The same things were measured in two ways. Each way mixes the same 9 hidden numbers, adds some noise and spreads widely along 6 directions of its own, which tell nothing about the thing.
Some things both ways: the first way, then the second way.
[  7   9   3 -12 -15   1 -11  -4 -12 -15  -3 -13   1  16  44  16   9  -1
   4   7  -6   2 -20]
[  8  12  -9   0  15 -10 -15   9  13   9  17  19   3  26   8 -12  -3 -19
  -7  23  20   5]

[ -3 -20  -3   5 -28 -12 -22   9  11  -8   5 -19 -13  -1 -35  14 -13  16
  -4 -13  -9  15   2]
[ -9  11   6   0  23 -22   2  18   3 -11  29   5 -16   5  14   3  -5 -28
  14 -10 -31  -8]

[ 16  -7   0  -5   6 -18  -9   3  -6 -15   5  -3  -9   3 -15  20 -18 -25
   3  -5   6   2  -2]
[-10  -3  14   4  20  -1  17  -9  -8   4  -1  -2   2  12  13   3  -7  -2
  17  15  -8  -9]

[-23   0  -3  19   9  17  -8 -23  11   1  -9   8   1 -20  18   2  10  34
  11  13  10  -3   4]
[  4  -1   7  14 -25   7  25  -4 -18  -6  -8   3  10   9 -11  17  18  16
  13   3  25 -18]

[ -3 -11   8  14 -22   4  -4  -9  -4   6   1  -2   5 -10 -19  10  34  28
  28   7   7 -13 -13]
[ 31 -10 -14 -10 -25  10  21 -15 -10   8  19   2 -16 -10 -11  26  -9  -5
   9  -4   9  -2]

[-12   2 -16 -13  17   7  -3   0  -2  -8  10  -6  15  -7 -23  -3 -10  11
 -11 -10  27  12   7]
[-10 -15  13   6  -6  19  19  29 -13 -20   3 -10  -8   7  13  11  25   3
  18  -5  19 -10]

[  2  -4  -3   9   1  -6  -4   2  -3   7   9   8  -4 -19 -61  -5  -4  -8
   7   3   8   1  -1]
[  9 -17  20  23   8  43  16  25 -30 -10 -13 -16  -1 -18   9   6  -7  23
   0 -16   5  14]

[ 19   5  12 -11   5   3  10  11 -27   7  14  16  -6  -1   5   5  15 -22
  12  10   3 -16   3]
[ 11   0  -6   5   6  -4  -1   4 -24  -1   8   2 -14   9  -9   2  -1 -12
 -17   8  31  -9]

[  0  -9  14 -10 -24  16   8 -20  25 -16 -17 -27  -7  -2  30  25   1  10
   9  18 -27   2 -20]
[-17  17  -2 -12  -3 -39   4  -9  -1  -1   8  21  -3  35  -1   0   9 -17
   2  11   5 -28]

[ 11  -5   0  -1  -5 -16 -11   8 -41  12  16   7  -3   1 -21  15  24   4
   4 -14  27 -18  -2]
[-14  -8  27   0   2 -12   7  -7 -15 -21 -27  -5  -1  32   2  -3   0   8
   2   4 -10  -8]

[ -1  -4   1 -13  -4  15   5  -7   9 -13  10 -11  12   6   0  10  13   4
  15  -3   3   4  -4]
[ -5  -2   3  -6 -15   4  13   0  -2 -18  11  -5   0  11   8  10  18  -5
  10  -1  -9   1]

[ 12 -10   9  11 -39  -4 -18  -1   7   2 -13 -26 -18   6  34  22  18  14
  14  11 -24  -4  -7]
[  7   0   4  -1 -13 -19  27  -3 -24 -22   5 -15 -17 -15 -16  19  -7   2
  -5 -32 -13 -10]

[ -3  -9  12  -1   2  25  19 -26  -1   4  -6   7  -2 -26   7  -2   0   1
   4  26 -10  -1   4]
[  6   7  -6   3  -1   1 -13  37 -26   7   8  21  -6   2  -1   7  11   3
 -12   0  36 -19]

[ -6  18 -24 -20  21  17   9  14   6 -17  13  26  -3  -1  -8  -9 -17 -21
  -3  -6   8 -11   2]
[ 12  -3  -2  -1 -24 -11  19 -14   3  -3   9 -11   9 -12   1  29   5   6
  32  -8 -48   8]

[  5  -7   6   2 -18  -7  -7 -20  -4 -19  -6   4   0  15  45  24   8 -15
  11   3 -11 -13 -11]
[  0 -11  12  -2   2 -37  12  15 -29 -13 -13 -26 -17  -2 -10  23   8   6
  13  -9  -2 -22]

[-16  25  -2  -7 -13   3  -8   2   1  -6  -9   8 -13   3  33   8   8  22
   4  14  -3 -16 -35]
[  7  -8  14   8  20  -6   2  23 -19  -1 -15  -6 -18   4   0  -1 -15  -2
   2 -10   6   1]

[  8  31 -12  -3  -3 -10 -17  22   4  -5   8   9 -15  18  15   4   7 -13
  12  -1   7 -13 -16]
[ 16  -3   4  13  12   6  18 -15 -12   1  -1 -19   1   1  -8  -1 -11   1
  -3  12   6  13]

[-18 -27   0  22  -9  -7  -2 -11  18  -7 -13 -19  16  -3 -33  11  11  15
   0  -3  -4  -7   0]
[ 13 -36  11  15 -13  47   6  24 -26 -10 -13 -16  -4  -6   8   9  13  25
   7  -4  12   5]

[ -8   9 -21 -16  24  -6  -7  23  18 -28 -10 -11   4   7  10   9 -28  -9
 -12   1   4  -1  -1]
[  4 -20  -3  26 -40  21  53 -22 -15  13 -17  -2  19  -4  -6  30  23  26
  42   9  27 -28]

[  7  -4  13  -3 -15   1  11  -8   5  -3   6   4   2  -7 -41   2   6 -14
  18  15  -9   0 -15]
[-11  11   9   5   4 -17   6  12 -12   4  -6  12   4  20   1  -1   8   3
  11   8  14 -20]

[ -7  12 -11  -7 -18   9  -2  24  38   0   8 -25   0  16 -24  -3  20  18
   8  -6  -5  -4 -12]
[ -2  11  -8 -10 -28  -9   6   1  -2   6  17  13   7  13  -5  15  24   6
  23   6  -5 -15]

[ 17 -13  -7  -6  -5  -3 -10  15 -14  -8  -4  -1  11   3  43  12   6  -8
  12   6  -3  -3  26]
[ -2  21 -17   9 -26 -25  22 -23   2   2  15  15  10  21 -17   4  19 -12
   5  10  20 -17]

[ 13  -5  -3 -14  17  -7   0  13 -13 -12 -12 -16   6   1  16   9 -12 -28
 -13  12  -4  -1   6]
[  6 -16  -5  13 -22   7  34 -37   5 -10   1  -4   4  17  -8   1   1  -4
   1   7  13  -7]

[-28  -4 -16   9  -7   1 -15 -15  26 -13 -11  -7  -5   0  14   9 -13  29
 -14 -10   1  -1   3]
[ 10 -10 -14   2 -26 -10  26 -16   6  17  14   1  11 -10   2  28   9  12
  39   5 -18 -17]

[ 10  33   4 -22 -15  -1   0  30  23  -1  10 -19 -18  28  -6   1   6 -12
   9   8 -16  -2 -31]
[ -8   5   6  12  10  -5  18  -8  -5 -11   3  -9   0  13  -4 -12  -3  -7
  -4   0  -4   1]

[  9  11   2 -13 -12   1   5  22  -4  10  16  -6  -2  10 -22   0  22  -4
   9   1   1 -10  -9]
[ -1  -3  10  -2  -9  -6  11  18 -22 -13  -2  -6 -11  -2  -4  12   5   9
   8 -19  -9  -9]

[ -1 -13  -7  12   2   3  -6  -8  -1   1 -15   3 -15 -28 -15   2 -12   3
  -4  13  -5  -2   5]
[ 12   3   0   9  -7   2   7   2 -10  10   0  16   6   4  -2   9  -7   8
   3   2   8  -9]

Other things, the second way, with their names:
j_484: [  4   9  -2   7  -7  -9   1  20 -17  31  -9  29  11   2  -2  14   5  24
  22   8  19 -33]
j_39: [  2 -19  -3  20  -4 -18  27   3 -18  -6   5 -14  -9  -9  -7  18   9   0
  12  -6  14 -30]
j_639: [ 11  -6 -10  10  -9   1  13 -17  -3   7   9   0   1   4  -6   0  -2  -4
   4   7  -7   0]
j_647: [ -6  16   8 -14   5 -15  -1  12   2  12   8  23  -3  19  10   3  -3  -7
  26   4 -21  -7]
j_102: [ 13  -5  11   4   8  29   5  31 -27   4   1  -4  -5 -18   9  15  -6  16
   8  -9   3   6]
j_178: [ 11 -37  -4  20 -32  33  52 -32 -31 -26  -1 -33 -10 -13 -12  20  10   4
 -10 -11  29  -5]
j_815: [ -4 -21  -5  19  -8  29  37 -10 -13 -17  14 -30   4 -11   1   0  15   9
  -6  -4  14   4]
j_806: [ 12   0 -17  12 -11  14   4  -2  19  11  16  17  11  14   8  -5   7 -12
   7  14  14   8]
j_228: [ -2  -6  10  -3  14  -2  20  22 -21  -1   5  -8 -28  -6  -1   5 -10  -5
  17 -17  -5 -11]
j_88: [-11   6   1   7   7   0  17   9  -7   0   8   1   0  11   3  -5   9  -4
   7   3  15  -9]
j_490: [-13  -6   8  19  -2   3  14   9 -13  -5 -16  -1   7  18   2  -7  16   9
   4   5  23 -13]
j_137: [ 11  -7  -3  -2   1  25  13  28 -17   9  12  -3  -8 -22   7  13  -4  11
   8 -16   4   6]
j_719: [ -2  -7   4  -2   1  22  17   8 -16  -7  13  -5 -12  -1   7   5   1  -2
   6  -6   1   1]
j_542: [ 16  17  18  10  -2 -20  -6  51 -22 -13  -3  14 -15   7 -17  15   7   7
   7 -18  30 -24]
j_485: [-13  24  11 -30   9 -18   2   5   8   5  13  13 -10  31   4  -7   0 -14
  25   9 -18  -3]
j_766: [ -6 -19  16  21  -5 -12  23  -8  -8 -56  -6 -46 -10  12 -13 -10  10  -8
 -17 -21 -21  15]
j_508: [  7  -9   3   3   1  12 -10  16 -31   5  -5  16  -9  22  -4   1   7   5
 -13  19  53 -24]
j_915: [-10   4   1   9 -11 -15  11  18 -21   1  -3   2   5   7  -2  15  26  10
  16   2  17 -26]
j_556: [  2 -13   3  -5   4  10  14  -8 -21   1   2  -6 -13   9   1   5  -4  -4
   2  12  12  -5]
j_710: [ -1 -11   5 -12  -2 -13  22  -8  -2 -17  17 -16 -19   7  -1  10   0 -16
  15  -4 -14  -6]
j_20: [  1  -4  -7  14 -23   6  20   2 -11   7 -12   6   9   3  -5   2  10  16
   4  -7  17  -9]
j_216: [ 15   3   6  21   7  37   3  15 -20  19  -4  14  12  -7   8   2  -7  20
   4   9  19   4]
j_793: [ 11  -9  14   2  12  23   7  32  -8   1   6   0 -14  -6  12   5 -13   2
  21 -13 -12   8]
j_479: [  1  20   9  -6  20  -1   4  32 -13   2  23   3 -13 -14  12  11  -9  -8
  22 -17 -29   5]
j_181: [ 15 -43 -20  28  -7  55  16   9 -30   3   9 -32  -2 -26   9  12  21  11
  -5   8  30  10]
j_397: [-11   2   9  23   7  10   2  17 -14 -12   0   4   1  22   4 -13  14  -3
  -5   6  19  -7]
j_89: [  2  -3  -1  12   5  -6  30 -22  -3 -28  17 -27 -12   4  -8  -9  -7 -23
 -13 -11  -8  15]
j_714: [-3  4 18  0 14 -9  7  9 -9 -6 -8  0 -2 16  3  0 -7  4  6  3  2 -8]
j_351: [-13  11   3  11   3  12  22  -3 -18 -15  10  -3   0   9  -1  -7   9  -8
 -14  -1  18   0]
j_321: [ 17 -18 -15  26   6  50  25 -19 -15   5  17 -23   9 -24   5  -5 -10   8
 -16   7   5  26]
j_955: [-11   5   2   3 -22 -32  30 -30  -7  -3 -11   1   5  26 -17   8  11   2
  15   9   9 -28]
j_3: [  5 -13   5  12 -19   9  28  -9 -16  -7 -11 -10   1   1  -7  11   5  15
   8  -7   8  -7]
j_909: [-16  -3   4  12  -7 -28  34 -24  -2 -30   2 -23  -6  26 -13  -5  14 -17
  -3   1   6 -12]
j_825: [-29  23  16 -40  16 -32   4  17  -3  -2  18  17 -16  23  14   8  -2 -11
  25  -2 -23 -23]
j_135: [ -5 -14  16  -3 -10  12  23   7 -28 -31 -11 -26 -14  12  -8   5  15   7
  -8  -7  28  -2]
j_468: [ 32 -14 -23   0 -14  13  24  -9 -18  12  28  -4 -19 -24 -10  26  -7  -9
   5  -3  18  -6]
j_469: [-10  27  -2  -7   9 -45  -3   7  11  18   4  23  -4  32  -7 -15  -3 -13
  18   7 -10 -17]
j_365: [  8 -16   9  13 -17  30  32  21 -28 -10  -2 -14 -11  -6  -8  16  17  14
  14 -11  37 -10]
j_183: [ 14   9 -15   5  10  -1 -14  12  -6  30  19  21   5   5   5   5   3  -4
   9  25  12  -8]
j_557: [-28  17  14 -23  10 -48   3  10   8 -20   2  -6 -13  41   0 -11  11 -22
  15  -1 -21  -4]
j_578: [-17   8   6   8 -27 -14  19 -19  -8  -1 -23  15  30  25  -8   1  18  29
  -1   7  15 -27]
j_901: [ 14   3  -6  -1 -29   0  35 -19  -3  -2  11   0  -1   2 -16  17   5   3
  14  -7  13  -9]
j_916: [-12  -1  23  16   8 -15  14  -3   3 -20 -11  -7   9  31   1  -7   7   3
   6  12   6 -10]
j_271: [  5  -3  -3   9 -34  -6  14 -14  -3  -6   4   5  12  16  -9  15  26   8
  16  12   3 -16]
j_953: [-15   3  13  -5   6   5  10  32 -15 -17  12  -1 -14  12   8  -4  14  -5
   4 -10  13 -11]
j_574: [ 17 -21 -13  27 -14  38  11 -26  -7   6  -4  -7  24   4  -1  -7   3  16
 -19  23  25  17]
j_999: [ 19  12 -16   5 -22  13   8 -13  -5  22  12  34  13   1  -1  16  -2   3
   6   7   9  -6]
j_696: [ 19  -9 -25   5 -21 -18  23 -28  -1  18  32  -2   5 -12  -6  35  11  -1
  30  17  -4 -26]
j_648: [-10   5  11  -9  10 -13  29  -1  10  -1   5  -4  -9  15   3  -4  -9  -9
  24  -4  -6  -2]
j_781: [  1 -13 -10  11 -29  -4  19 -23  -5  -2   7   2  12  13  -3  18  24   7
   9  19  17 -25]
j_166: [ 18 -18  -1   1   8  11  -8  17 -18   9   7  10 -13  -6  12  16 -11  -2
   3   2   3  -6]
j_512: [ 12 -19 -12  18  -9  30  20 -22   7 -18  11 -21   6   3  -1 -17   0  -7
 -24   0   5  32]
j_717: [ -3 -22  -2  -5  -9   3  23 -13 -13 -15   4 -31  -8   7  -1   8  13  -3
   2   7   8   3]
j_26: [-13   2   0 -11  11 -25  16  -7   3  19   5  16  -9  17   6  -1 -12 -10
  27   7 -14 -24]
j_673: [ 12   1  15  32  12  41 -12  27  -6  14  -6  30  21   6  18  -5  -6  19
   9  12   6   4]
j_94: [ 16  -9 -26  24 -38  33  31 -11 -19  18  -1   5  13 -10 -14  10  20  17
   0   6  54  -6]
j_150: [  9  16   2  -3  14 -12  -3  35 -13   5  21  14 -20  -2  -1   9  -6 -14
  10 -13   4  -9]
j_100: [  6 -11   5  -2 -10   7  13  -3 -22 -12  -1  -2 -12   3  -7   9  -6   5
 -11 -11   7  -8]
j_303: [ -4  12  -3  -8   5 -18  24   2   7  -3  31   0 -18   8  -2   2  -1 -24
  23  -3  -7  -8]
j_763: [  2   0 -11  -8  12 -27   2  24 -14  11  22   1 -24   3  -4  10   5 -13
  12   6  23 -28]
j_864: [ -1 -10   9  -4   2   6  40 -29 -12 -21   5 -28 -17   4  -3   7 -11 -19
   5  -7 -13  13]
j_457: [-13   6   7   8  13   2   9  11 -13 -10   8  -3   1  15   8  -8  10  -5
  -3   6  11  -4]
j_786: [  9  -4   5   7 -13  11  10 -27  15  -3 -12  -6  20  14   1  -8 -10  10
   5   4 -37  31]
j_395: [  6  -3  -2  -3 -14  -6  30 -16 -13   5  12  -2   1  -4  -7  24   4  11
  20   5   7 -23]
j_77: [  6   4   7  -3  -8  -3  -4  20 -20  -2  -2  12  -2   7  -3  14   6   9
   4  -3  11 -13]
j_458: [-12   9  -3 -11  -9 -25  12  -1   0  14   0  13   4   9   0   6   3   7
  22  -3 -17 -18]
j_738: [-11   6  14   0   5  -6  13   8  -6   3 -14   7   8  12   6  -2  -4  13
  12  -4  -9  -5]
j_211: [ -7  11   8 -17   2 -18 -13  18  11   7   0  14   4  24   6 -11   1   7
  15   3 -21   0]
j_253: [ -2   1   2   7  15 -13  14   8 -16 -15  17 -11 -23   4  -5  -1  -1 -22
  -5  -6  11  -8]
j_788: [ 14   2   9   9 -10 -13  14 -20   8  -7  -5   1   8  10  -4  11 -10  -2
  16  -1 -28   7]
j_567: [  5  -5  -3  22 -20 -17  33 -36   9   0  -1   3   9  21 -13   5   5  -5
  23  13   2 -18]
j_712: [  5 -13   0  32 -20  19  35 -39   4  -6 -11 -12  23  19  -7  -5  13   7
   6  21  21   6]
j_625: [ 16 -10   2  17 -12  11   6  -4 -10  -5  -9  -5   6  10 -10   0   5  13
  -3   6  10   5]
j_776: [-16 -11  19   8  25   4 -17  41 -26 -18 -13  -5 -10  16  18  -8   6  -3
 -11  -3   5   1]
j_924: [ 12   2 -12  -1   8   9  15 -24  17   8  19 -16   5   1   3 -12 -13 -13
   7  13 -24  36]
j_988: [ -9  12  14 -32  -1 -29  -3  42 -20  -4   7  10 -26   4   5  25   5  -4
  30 -24 -22 -22]
j_922: [-21  -9  14  23   6  12   1   1 -12 -11 -20   6  18  34  14 -18  16  10
 -13  20  21 -11]
j_180: [ 13  11   6  -7  21 -14 -13   3   0  10  23  24 -19  22   4   1 -21 -29
   9  16  -8 -10]
j_322: [-15  -6   6 -17  18 -10  -5   5   5  -2   6 -18  -3  26  10 -14   8  -3
  11  20 -21  11]
j_750: [ 18 -15   6   1 -16   6  -5   2  -7 -18  -3  -9  -4   8  -5   8   4   6
  -6  -3  -7  12]

Some of these things the first way, each followed by its name:
[ 11 -14   0   9 -25 -14 -19  11 -17  15  -5 -22 -13  -5 -12  17  22  22
   4  -4   5  -9  -2] | j_100
[  5  21 -22 -28  14   1   8  15  -1 -10  11   1   8  14  -2   1  -7 -22
 -11 -12  19  -8  -5] | j_717
[-27  17 -11  -1  -2  10  14 -29  28  -5   1   8  12   9  -5  -2   5   9
   1  -5  11 -10 -15] | j_322
[ -2  -8  24  -1  -3  16  16 -12   7  -8  13  -4  17  10   5  10  29  -5
  24   7 -11  -9   1] | j_271
[-10  -1   2   3  -5   2  -2 -15  -6  -2   4  11  10  -3   9   4   6  11
   8   6   9   1   5] | j_909
[ 16 -42  17  17 -26 -14  -9 -16 -11 -13 -10 -12  20   0  20  34  23   3
  28   6  -8  -7  13] | j_647
[-21  -8 -22   5  13   1 -17  -4  -2   0  -5  -8  -8 -11   4   5 -15  22
 -29 -18  20  -2  22] | j_781
[ 18  15  13 -27  19   2  14  14  -5 -14  26   7  -5  26  12   6  -8 -55
   1  -7  -7  -6   3] | j_696
[-15  -3   2  15 -14  -2 -13 -34   2  -5 -17   0  15 -10  24  12   8  28
  16  19   9   5  -7] | j_648
[ 14 -16   3   6  -5 -12  -6   0 -10  -1  -8  -2  -5  -8  -2  11  -4 -15
   0   9  -7  -7  11] | j_484
[  2  29  -8 -24  -3  18   7  26  34   0  10 -13 -19   2 -17  -5  -5   6
  11  10  -3   7 -16] | j_351
[  3  12  17 -15  -3   2   4  -9  -2  -9  -3  -8   2  24  72  19   9  -9
   2  12 -12 -10  -4] | j_763
[ 11   4 -31  -8  20  -6 -20  29 -14  -3  -7  -1 -17  -8   9  -1 -21 -11
 -19  -2  10  -6  16] | j_468
[-19  13 -16   0   5   2  -4   6 -18  15  17  25   4  -6 -28 -23   6  10
 -11  -7  21 -10  12] | j_766
[-14  10 -24 -13  -9   0 -17  23  -1  -4   6  -9   8   5 -19  -6   1  27
 -11 -12  15   4  -8] | j_806
[ -4   2  16 -25   1   8  34  -1  18 -14  24   7  21  21 -21   5   4 -24
  11  -3  -4  -8  -7] | j_181
[ -4  15  18 -23   5   6  28  -7   9  -5  -4  -2  -8  -1   7   9 -12 -13
   2  25 -12  -8 -23] | j_26
[-15   3  29   3 -11  14  20 -39  20   9   9  -2  15   4   2   2  17   9
  18  13   1   7   6] | j_815
[-28   7 -13  15  14  16   9 -14  20   1 -16  15  -4 -26 -24 -17  -9   5
  -5  19  -6 -12  -5] | j_625
[  5   0   7   0 -23  -8 -17  14  12 -10  -2 -22  -9  18  21  17   7  10
  11   3 -16   1  -9] | j_253
[ 18  19 -12 -15   8   2  -6  29   4  -4  -5 -17  -4  10  10  -3   7 -17
   5  13  -2   0  -6] | j_901
[ -4  28  -5 -25   3  12  18   3 -15  19  18  22  -3  -5  -1 -10   4   2
  -3   6  22 -13   1] | j_458
[ 13  -3 -11   2 -14  -8 -11   7 -14   8   9  -7  13   0 -40   4  27   5
  16  -8  23  -2  -5] | j_135
[ -9  -6  -5   6 -10   8   3 -22  12   2  -8   2   3 -21 -18  -2  -4   9
   5  13   0   6   0] | j_137
[ 12 -13 -25   7   0 -11 -25  24   9 -13  -6  -4 -11  -9 -11   6 -24  -8
  -3  -7  -2   6  23] | j_479
[-21  -9  -1  12   4  15   7 -23  23   1 -12  -4   1 -25 -11   3  -4  23
   4  13   4   1   9] | j_719
[-16 -10  -6  15  23  -8  -9  -7 -12  -9 -13  14   5 -16  20   2 -18  -3
 -10  12   2 -10  21] | j_567
[-20  15  15   7  10  13   9 -28   6  15  10  24  -4  -3  43   4  10  18
  10  10  14 -16  19] | j_321
[ 15 -24   5   9 -12 -16 -11  -1  -4 -12 -12 -21  -1   8  19  34  11  -2
  13  -3   0 -14   1] | j_556
[ -8  19  11 -12  13  12  22  -5  16 -15   9  14  17   5 -21  -6   4 -21
  21  20  -5  -4 -23] | j_712
[  2  28 -12 -25   7  16  -1   6   5  10  12 -12 -22  -3  -4   2  -2  15
  -6  -6  24   7 -11] | j_825
[ -2   6  18 -16 -10  -2   6   4  -8  10  21 -14  -7  13 -19  11  16  10
  -2 -10  10  -5 -14] | j_922
[ 21   8   7 -15   6  -7   4  12 -34   3  12  14   6  12  32  12  20 -17
  15   5  15 -20   6] | j_955
[ -9  16  -3 -17  26  15  11   7  19 -13 -14 -17  -9  -1  37   7 -13  -2
  -9  18  -4  -7  -2] | j_178
[-15   8   2  10   6  10  -4 -28  -2   4  -4  13 -12 -18   7   3   2  13
   6  14  10  -6  -8] | j_714
[ -2  -1  -2  -8 -10  -9 -12   2   0 -13 -13 -22   3  17  50  21   2  12
  -6   2  -3  -3  -2] | j_490
[-14  33 -26  -9 -20   1  -6  14  32  -7  11  13  -1  13 -31  -9   2  11
  11  -4   7  -6 -28] | j_924
[ -6  21 -28  -6  17  11  -3  10  15  -6 -14  -4  -1  -5  24  -3  -3   6
  -1  11  13  -8   0] | j_485
[ -5   5   4   2  26   0  -4  17 -12   7  15   5 -17 -14 -37  -9  -8  -9
  -6   5   8  -1   7] | j_673
[  5   8  36  -7  -8   5  27  -6  13  -3   2  -6   8  10   6  11  20 -15
  29  32 -24 -11 -22] | j_228
